The rows are grouped in 4 different ways at once. Each group adds its own fixed numbers to the row, and there is some noise. The rows also spread widely along 15 directions, which tell nothing about the answers.
In the rows, zero is written as 128.
Some rows, each with its group in each grouping after it:
[119 102 144 146  34 173 109  94 133 174  94 226 152  98 152 173  96 133
 171 153 141 109 142  90 103  83 141 185 125 115  67  77 137 151] => (5) (2) S J_205
[145  94 166 101  92 158 107 127 162 214 140 148 159  97  92 153 143 103
 104 134 155 123 123 169 160 116 132 127 139 161 121 106  94 162] => (3) (1) D J_190
[116 151 121  98 123 117 107 139 124 132 120 120 104 149  88 137 105 112
 101 133 102 149  91 112 129 111  84 152 161 125 182  65 115 140] => (1) (0) Q J_670
[112 112 141 153 106 161 134 159 116 179 152 171  86 130 122 161 129  95
 170 104 111 183 102 120 145 108 106 137 140 104  93 166 107  98] => (4) (2) A J_27
[171 143 165 109  95 141 193 126 138 139 125 196 121 183 124 133 111 121
 122 100 121 123 189 219 155 115  92 135  94 163 143 124 169 128] => (2) (0) D J_60
[120 134 143 141 119 141 168  88 175 175 158 164 143 128 123 167 147 125
 158 128 165 117 168 175 185  93 135 121  86 164 122 133 136 152] => (2) (1) P J_127
[136 154 137 102 128 131 120  93 155 120 133 155 123 156 146 139 112 129
 141 153 115 107 138 158 133 125 121 142 125 157 178  91 127 145] => (4) (0) P J_205
[140 130 134 123 104 117 156 129 126 170 161 172 121 157 122 139 133 120
 148  65 113 156 139 141 126  97 104 142 114 131 138 159  90 109] => (3) (0) Q J_670
[134 141 102 148  62  89  98 125 117 137 173 168 150 129 140 148 149 138
 108 135 103 108 109 162  87 123 159 124  93 149 156 121 136 154] => (0) (0) A J_60
[128 123  94 115  96 143 126  88 152 207 137 188 130 150 123 149 136  87
 145 118 107 126 155 123 122 116 147 118 110  99 126 111  95 108] => (5) (0) S J_27
[113 125 171 149 118 130 128 125 138 126 103 131  68 137  67 108 133 108
 177 125 128 149 121 122 159 105  86 123 149 149 121 131  97 105] => (1) (2) S J_190
[107 135  68 129 103 122 161  91 130 198  94 161 182 112 124 136  95 104
 142 115 141 165 171 163 164 148 108 147 115 107 124 157 142 136] => (0) (2) S J_127
[129 105  98 160  84 116  93  65 141 203 101 166 184 102 131 135 128 119
 165 154 155 110 157 156 134 140 155 119 134 126 111 152 105 149] => (3) (0) A J_190
[135 163 104 155  93 153 160 128 119 137 162 165 135 132 152 176 132 125
 125 107 106 153  96 177 135 135 115 148  83 148 162 145 137 149] => (3) (0) A J_670
[157 151 106 105  56 147 138 100 113 159 121 166 152 139 124 133 128  98
 102  89  66 134 129 152 117 148 123 131  76 102 175 111  99 116] => (3) (2) D J_670
[136 113 127 185  93 155  85 120  95 113  80 201 131 148 142 162  52 124
 180 152 140 110 100 124 107  81 152 151 153  57  92  87 138 150] => (3) (0) S J_127
[162 153 173 140  71 185 145  56 146 125 132 179 181 103 197 165  88 138
 203 107 149  96 147 149 174 101 149 157  50  80 123 148 128 144] => (3) (0) A J_27
[ 97 122 120 175  76 104 100 108 116 155 160 141 129 126 112 145 157 137
 121 168 126 126 131 126 125 125 129  99 137 179 121 104 148 143] => (3) (0) Q J_190
[138 146 156 102 127 119  92 140 161 126 123 129 130 103  92 108 122 110
 144 129 142 120  80 181 146 122 132 141 116 121 157 144 109 151] => (4) (0) S J_27
[138 164 114 170  77 128 144  84 150 129 177 174 135 121 153 163 159 136
 140 139 117  88 128 178 126 134 172 109  48 177 149 142 139 148] => (0) (0) Q J_670
[101 124 128 170 104 136 141 115  95 147 138 139 128 138 148 155 105 140
 154 127 126 176 138 124 152 122  65 144 164 152 124 141 140 133] => (3) (0) Q J_190
[114 110 131 146  94 106  88  99 101 158 180  93 181 132 133 158 123 136
  92 141 122 128 135 131 164 107 113  88 127 103 161 102 116 158] => (4) (1) S J_670
[131 145  85 144  58 126 111  83 110 150  87 155 217 102 131 154  97 131
 108 139 131 111 140 177 133 139 126 144  91  90 161 114 144 187] => (2) (1) D J_190
[160 130 176 145 102 168 126 122 146 145 163 139 142 144 117 171 131 124
 138 119 142 101 111 178 169  84 138 104  94  97 139 128  90 151] => (2) (0) A J_27
[136 135  86 159  53 103 123  95 102 147 110 162 186 153 101 152 137 159
 113 121 121 104 145 160  87  94 134 116 104 118 152 104  94 168] => (3) (0) P J_205
[106 170 126 124  84 108 140 111 145 144 182 146 125 102 126 132 152 103
 136 113 112 144 133 148 160 153 138 117  51 153 149 146 170 113] => (1) (0) Q J_190
[112 143 108 137  75 134 148  86 104 155 135  98 164 116 118 149 150 153
 130  79 109 174 129 115 148 109  45 147 121 135 181 143  56 139] => (3) (0) S J_190
[ 99 153 127 197  90 125 114  82 106  88 161 149  96 147 190 149 115 136
 187 150  78 133 136 100 130 144 130 109 106 130 147 138 139 109] => (1) (2) D J_205
[148 133 159 133  85  89 106 101 124 118 172 117 162 138 129 123 142 146
 129  90 112 109 133 161 128 110 120 114 100 121 176 156  78 135] => (5) (0) D J_190
[160 128 186 120  93 156 122 140 146 146 167 154 167 119 136 186 105 147
  99 135 152  97 105 186 142  88 132 158 121 152 146  90 132 205] => (1) (2) Q J_670
[107 106 114 101  73  82 111 100 129 211 106 128 165  99  78 111 146 123
 129 107 135 160 166 106 138 116  84 138 155 126 129 136  92 119] => (1) (0) A J_190
[102 163 121 144 128  87 135 153 138 104 152 156  97 151  88 121 144 123
 150 102 127 146  97 151 119  92 127 133 103 146 150 143 123 143] => (3) (1) D J_27
[ 89 143  82 131 146  66 168 145 150 204 170 136 134 186  50 143 165 114
 106  95 144 159 162 166 145  84 104 101 126 142 145 139 105 148] => (2) (2) Q J_27
[104 149  99 145 123  86 124 117 158 152 169 159 121 129 124 123 151 110
 151 124 123 138 127 168 135 140 151 121  92 150 146 162 143 126] => (2) (0) S J_127
[113 144  95 134 153 139 112 152 171 171 179 169 129 136 119 191 121  97
 112 160 159 117  88 178 141 111 175 132 119 145 139  92 145 179] => (0) (0) S J_127
[164 166 174 144 126 125 129 115 150  58 153 120 125 149 135 144 129 183
 133 143 126  85  93 214 121 106 104 142 130 202 203 126 104 198] => (1) (0) Q J_27
[110 137 110 113  78 105 132  82 121 155 147 172 122 175 138 143 134 122
 118 123  78 131 177  90 104 116 101 140 131 148 153  68 131 114] => (5) (2) D J_190
[ 95 145 123 168 124 108 142 159 155 153 171 149 122 125  79 154 166 130
 146 123 166 143  95 172 137  84 144 128 106 170 120 158 119 175] => (3) (2) P J_27
[ 95 126 119 174  64  86 115 137 136 156 141 151 170 107  56 154 150 131
 126 128 180 111 113 151 132  60 163 117  76 116  99 116 134 183] => (5) (2) S J_60

New rows. What belongs after each?
[ 95 140 151 104 123  39 107 140 141 125 156 142 106 126 102  83 136 116
 150 115 131 149 125 130 140 111 121 143 117 147 139 145 162 113] => (4) (1) A J_670
[132  98 100 156  70  70  86 115 120 177 138 167 144 142 106 113 159 134
 130 127  98 117 148 159  68 135 149  99 143 145 133 155  81 131] => (1) (2) S J_205
[137 141 111 123 150 112 123 114 165 155 133 173 132 151 128 141 103  94
 147 130 136 113 115 186 130 128 152 142 120 134 154 137 121 158] => (5) (1) Q J_670
[154 131 151 143  94 129 129  74 143 121 126 141 156 134 129 128 135 136
 134 149 125  89 148 209 145 141 129 110 108 178 161 134 124 161] => (5) (1) P J_190
[153 114 169 109 101 125  96 120 139 157 162 149 145 117 140 132 118 128
 149 102 124 128 109 143 127 105 133 147 137 127 141 139  83 131] => (3) (0) Q J_127
[ 85 129 124 150 126 111  84 105 121 139 194 107 111 134 161 150 129 138
 146 151 107 149 104  79 134 111 102 126 165 138 159 119 100 132] => (0) (0) S J_27
[141 128 148 185  84 119  87 101 105 101 135  99 171 132 131 159 115 170
 125 154 137  98 107 167 140  93 107 112 134 118 174 121  92 191] => (2) (0) D J_60
[174  87 190 152 111 149  85 127  96 135 177 127 176 150 190 167  56 134
 134 124 127 121 116 181 154 111 115 123 162  82 145 151 105 158] => (5) (0) Q J_60
[165 100 167 149  97 140 118 131 131 157 148 155 137 157  97 143 130 106
 118 124 133 104 132 202 153 105 152  78 111 132 126 124 102 145] => (3) (1) D J_60
[ 99 125  62 123 121  94 131 122 129 197 144 173 156 133 148 150 105 115
 120 133 119 171 144 156 113 149 110 162 164 151 138 137 161 144] => (5) (0) Q J_127
[110 107 163 164  96 165 113  63 135 145 140 131  92 111 163 148 132 129
 169 179 106 134 137 102 169 141  92 117 153 186 130 110 126 118] => (1) (1) S J_670
[ 51 157 123 157 168  51 144 144 170 134 183 125  72 164  64 126 176 128
 138 154 169 148 132 134 165  80 107 109 129 207 137 114 171 148] => (2) (0) S J_670
[ 64 156  91 143  89 116 112  92 114 135 128 143 139  97 165 148 108 139
 136 171 120 168 128  91 138 147  82 176 147 173 150  92 191 154] => (3) (0) D J_190
[147 126 119 129 100 123 143 109 123 151 114 178 124 172 116 131 120 124
 153  96 104 134 147 153 102 100 105 137 139 109 140 142  87 118] => (5) (0) P J_27
[105 161 118 126  61 123 160 122 148 157 138 170 166  80  97 151 148 136
 131 120 162 131 129 158 146  96 132 157  60 149 116 137 164 162] => (0) (0) P J_27
[126 132 147 153  63 137 134 115 101 131 124 131 122 129  90 132 141 124
 129 118 103 139 123 136 144 119  97 115 111 136 133 129 105 115] => (0) (2) P J_190
[112 103 141 155  96 179  95  71  98 155 108  83 146 105 136 160  96 106
 140 162 111 153 126  99 206 135  86  87 154  78 139  99  95 113] => (4) (1) D J_127
[128 149 200 122 129 180 145 139 143 116 147 128 126 138 120 171  71 101
 132 143 167 127 123 158 229  90 114 115  98 101 124  89 169 140] => (0) (0) D J_205
[101 146 118 162  96 121 122 130 128 127 128 171  70 129 106 143 136 115
 173 134 112 148 102 110 115 102 123 141 118 143 130 123 129 119] => (1) (0) P J_60
[135 118 188 133 108 123 120 111 132 124 160 190  96 168 157 137 103 135
 201  88 124 125 149  92 124  55 120 160 128  90 109 126 103  97] => (2) (0) S J_127
[100 122  90 158  89  88 124 107  96 160 143 133 151 137 132 126 128 141
 120 142 105 158 164 149 132 147  93 103 148 140 139 142 158 133] => (1) (0) S J_27
[123 156 107 164 105 113 103 123 114 103 121 152 148 136 136 153  98 142
 148 117 123 124  80 139 101  98 128 168 120 102 168 126  97 179] => (3) (2) D J_670
[155 116 175  79  83 164 142 116 151 176 140 152 106 138 112 142 157 132
 131  84  93 139 131 116 116  95  73 163 150 176 161 115  18 113] => (0) (2) D J_205
[109 111 110 145 107 101 125 111 139 181 112 145 149 106 121 106 136 138
 145 154 139 159 152 183 139 156  82 142 172 182 127 181 144 149] => (2) (0) S J_27
[ 90 157  71 131 105  94 100 107 139 152 158 177  82 159 112 139 164  94
 120 158  84 123 128 110  95 139 155 108 105 158 155  70 152 113] => (4) (0) S J_190
[110 125 101 155  60  89 111  96 121 183 155 119 155 123  80 138 178 127
  98 134 107 122 148 136 125 131 131  77 110 154 146 115 101 138] => (1) (2) Q J_190
[132 125 145 125  61 162 115 107 121 163 113 120 161  86 115 144 126 120
 107 149 120 139 112 151 160 148  93 139 132 151 142 115 119 147] => (0) (2) A J_190
[152 115 173 148 116 151 144 115 115 133 162 163  72 196 148 163 118 134
 144 123  89 130 147 126 131  98  88 114 163 154 139 100 105 107] => (1) (0) Q J_670
[ 96 151 128 121  94 111 148  86 150 146 137 172 130 123 140 132 116 123
 140 161 143 122 169 124 161 120 118 147  99 168 121  88 207 133] => (0) (0) S J_670
[ 86 142  81 139  43 101 142 108 130 187 117 156 143  78  74 109 188 113
 130 109 112 168 133 132 119 151 109 138  84 179 126 152 126 124] => (3) (2) S J_190
[ 89 113 105 110  87  76 147 114 114 194 124 135  92 160  65  97 175 114
  96 131  89 174 194 108 133 143  53  97 175 204 132 104 136  76] => (0) (0) D J_190
[ 78 145 133 189  92 144  98  73  99 100 149 104 134 103 170 137 100 123
 187 153 114 155 110  85 186 133 114 106 101  87 134 139 145 120] => (3) (1) S J_27
[105 113  94 150  93  98  86 107 146 188  91 148 167 100  76 133 132 116
 156 144 163 121 117 136 117 102 150 127 136 100 116 143  75 154] => (5) (0) P J_205
[113 124 142 145  92 139 107  95 153 162 163 160 105 112 133 147 157 117
 140 169 117 116 111 126 133 133 143 121 123 198 128 100 132 140] => (3) (1) Q J_670
[ 95 151  93 158 152 127 144 118 151 155  95 150  89 151  89 132 121 101
 171 152 137 156 124 152 155 130  99 126 151 140 133 145 128 131] => (2) (0) Q J_27
[118 134  79 155 111  92 122 100 129 177 141 166 192 121 147 136 112 125
 152 108 151 137 152 186 132 140 140 137 107 116 140 183 130 164] => (3) (0) S J_190
[104 139 125 142  93  82 133 130 109 136 191 147 160 126 168 151 126 161
 126 118 121 156 138 160 123 115  98 162 120 170 157 155 165 167] => (4) (2) P J_60
[100 131 187 134 149 102 124 131 122 100 179 107  80 171 142 126 104 127
 145 132 117 158 127 111 174 102  70 128 166 151 154 119 147 111] => (5) (0) D J_670
[144  93 141 111  81 133 156 137 113 185  82 188 123 141  89 130 121 128
 139  87 116 166 164 147 116  96  70 160 170 133 104 134  92 108] => (4) (2) D J_127
[116 156  93 165  94 115 125  81 134 129 119 169 114 148 135 139 140 131
 153 154 103 113 139 144 107 140 121 132 117 167 157 115 133 139] => (2) (0) Q J_190
[107 159 118 136 122  92  99  83 154 116 147 158  89 134 142  97 143  98
 189 126  95 126 121 120 126 152 153 126  95 153 166 148 113 103] => (3) (1) D J_190
[145 132 163 130  88  93 119  99 143 105 129 102 149 121  92 107 162 163
 108 144 126 100 129 195 136 122 102 109 130 203 173 127 107 156] => (5) (0) D J_127
[117 144 141 164 126  95  97 138 140 115 181 109 135 133 103 154 148 128
 142 116 148 119  77 160 141  89 143 112 107 120 160 152  84 160] => (5) (0) A J_190
[105 153  83 147 139  81 108 117 121 121 127 142 128 139 134 112 104 117
 175 112 117 161 105 144 119 135 127 147 134 106 166 169 115 129] => (3) (0) P J_127
[129 128 146 122 133 143 116 102 152 143 126 153 102 166 116 146 111  94
 133 171 122 108 141 149 164 121 142 102 135 135 132  62 147 124] => (4) (2) A J_127
[107 178  90 141 135 159 156  50 162 131  94 140 139 130 145 160  99 103
 178 146 135 133 137 140 193 131 114 143  88 108 171 107 130 146] => (2) (1) A J_127
[149 141 113 103 116 110 138 136 148 172 121 182 184 135 111 148  87 101
 123 100 153 124 143 207 143 117 158 147  98  86 134 132 148 165] => (1) (2) A J_127
[108 126 119  99 125  67  97 109 150 170 187 174 150 171 150 136 122 130
 120 142 121 108 159 130  93 101 153 145 151 147 148  89 145 160] => (5) (2) P J_27
[175 129 153 155  94 157  97 108 160 133 110 186 127 132 111 142 133 113
 169 122 131  74  95 188 104 112 179 131 104 130 138 137  56 158] => (3) (2) D J_190
[153 109 169  97  92 134  94  93 138 165 137 183 163 122 183 117  82 117
 166 108 120 123 148 140 125 135 127 178 139 114 132 138 117 133] => (3) (2) S J_190
[ 71 119  86 171  91  95 141  74 125 177 113 127 109 150  81 127 171 128
 150 147 110 153 177  90 139 110  88  89 151 160 120 121  99 109] => (5) (2) D J_27
[108 110 137 119  97 151  69 104 138 190 186 112 151  81 150 172 131 101
 114 163 116 137  95 109 166 137 145 111 129 124 142  96 115 140] => (4) (1) Q J_127
[151 141 153 110 121 117 125 174 157 156 170 174 113 133  88 153 151 113
 131  83 139 126  89 186 114  90 141 151 103 145 144 151  87 147] => (4) (0) Q J_190
[ 88 149 121 139 130  88 125 101 131 126 155  88 120 148  87 111 148 110
 111 152 124 138 140 152 184 140 102  78 117 167 167 112 146 130] => (0) (1) S J_190
[114 115 140 122  82  74  94 128 126 162 175 127 151 123 105 117 152 134
  77 159 118 119 130 158 123 134 132 110 139 186 145 110 152 152] => (0) (2) P J_670
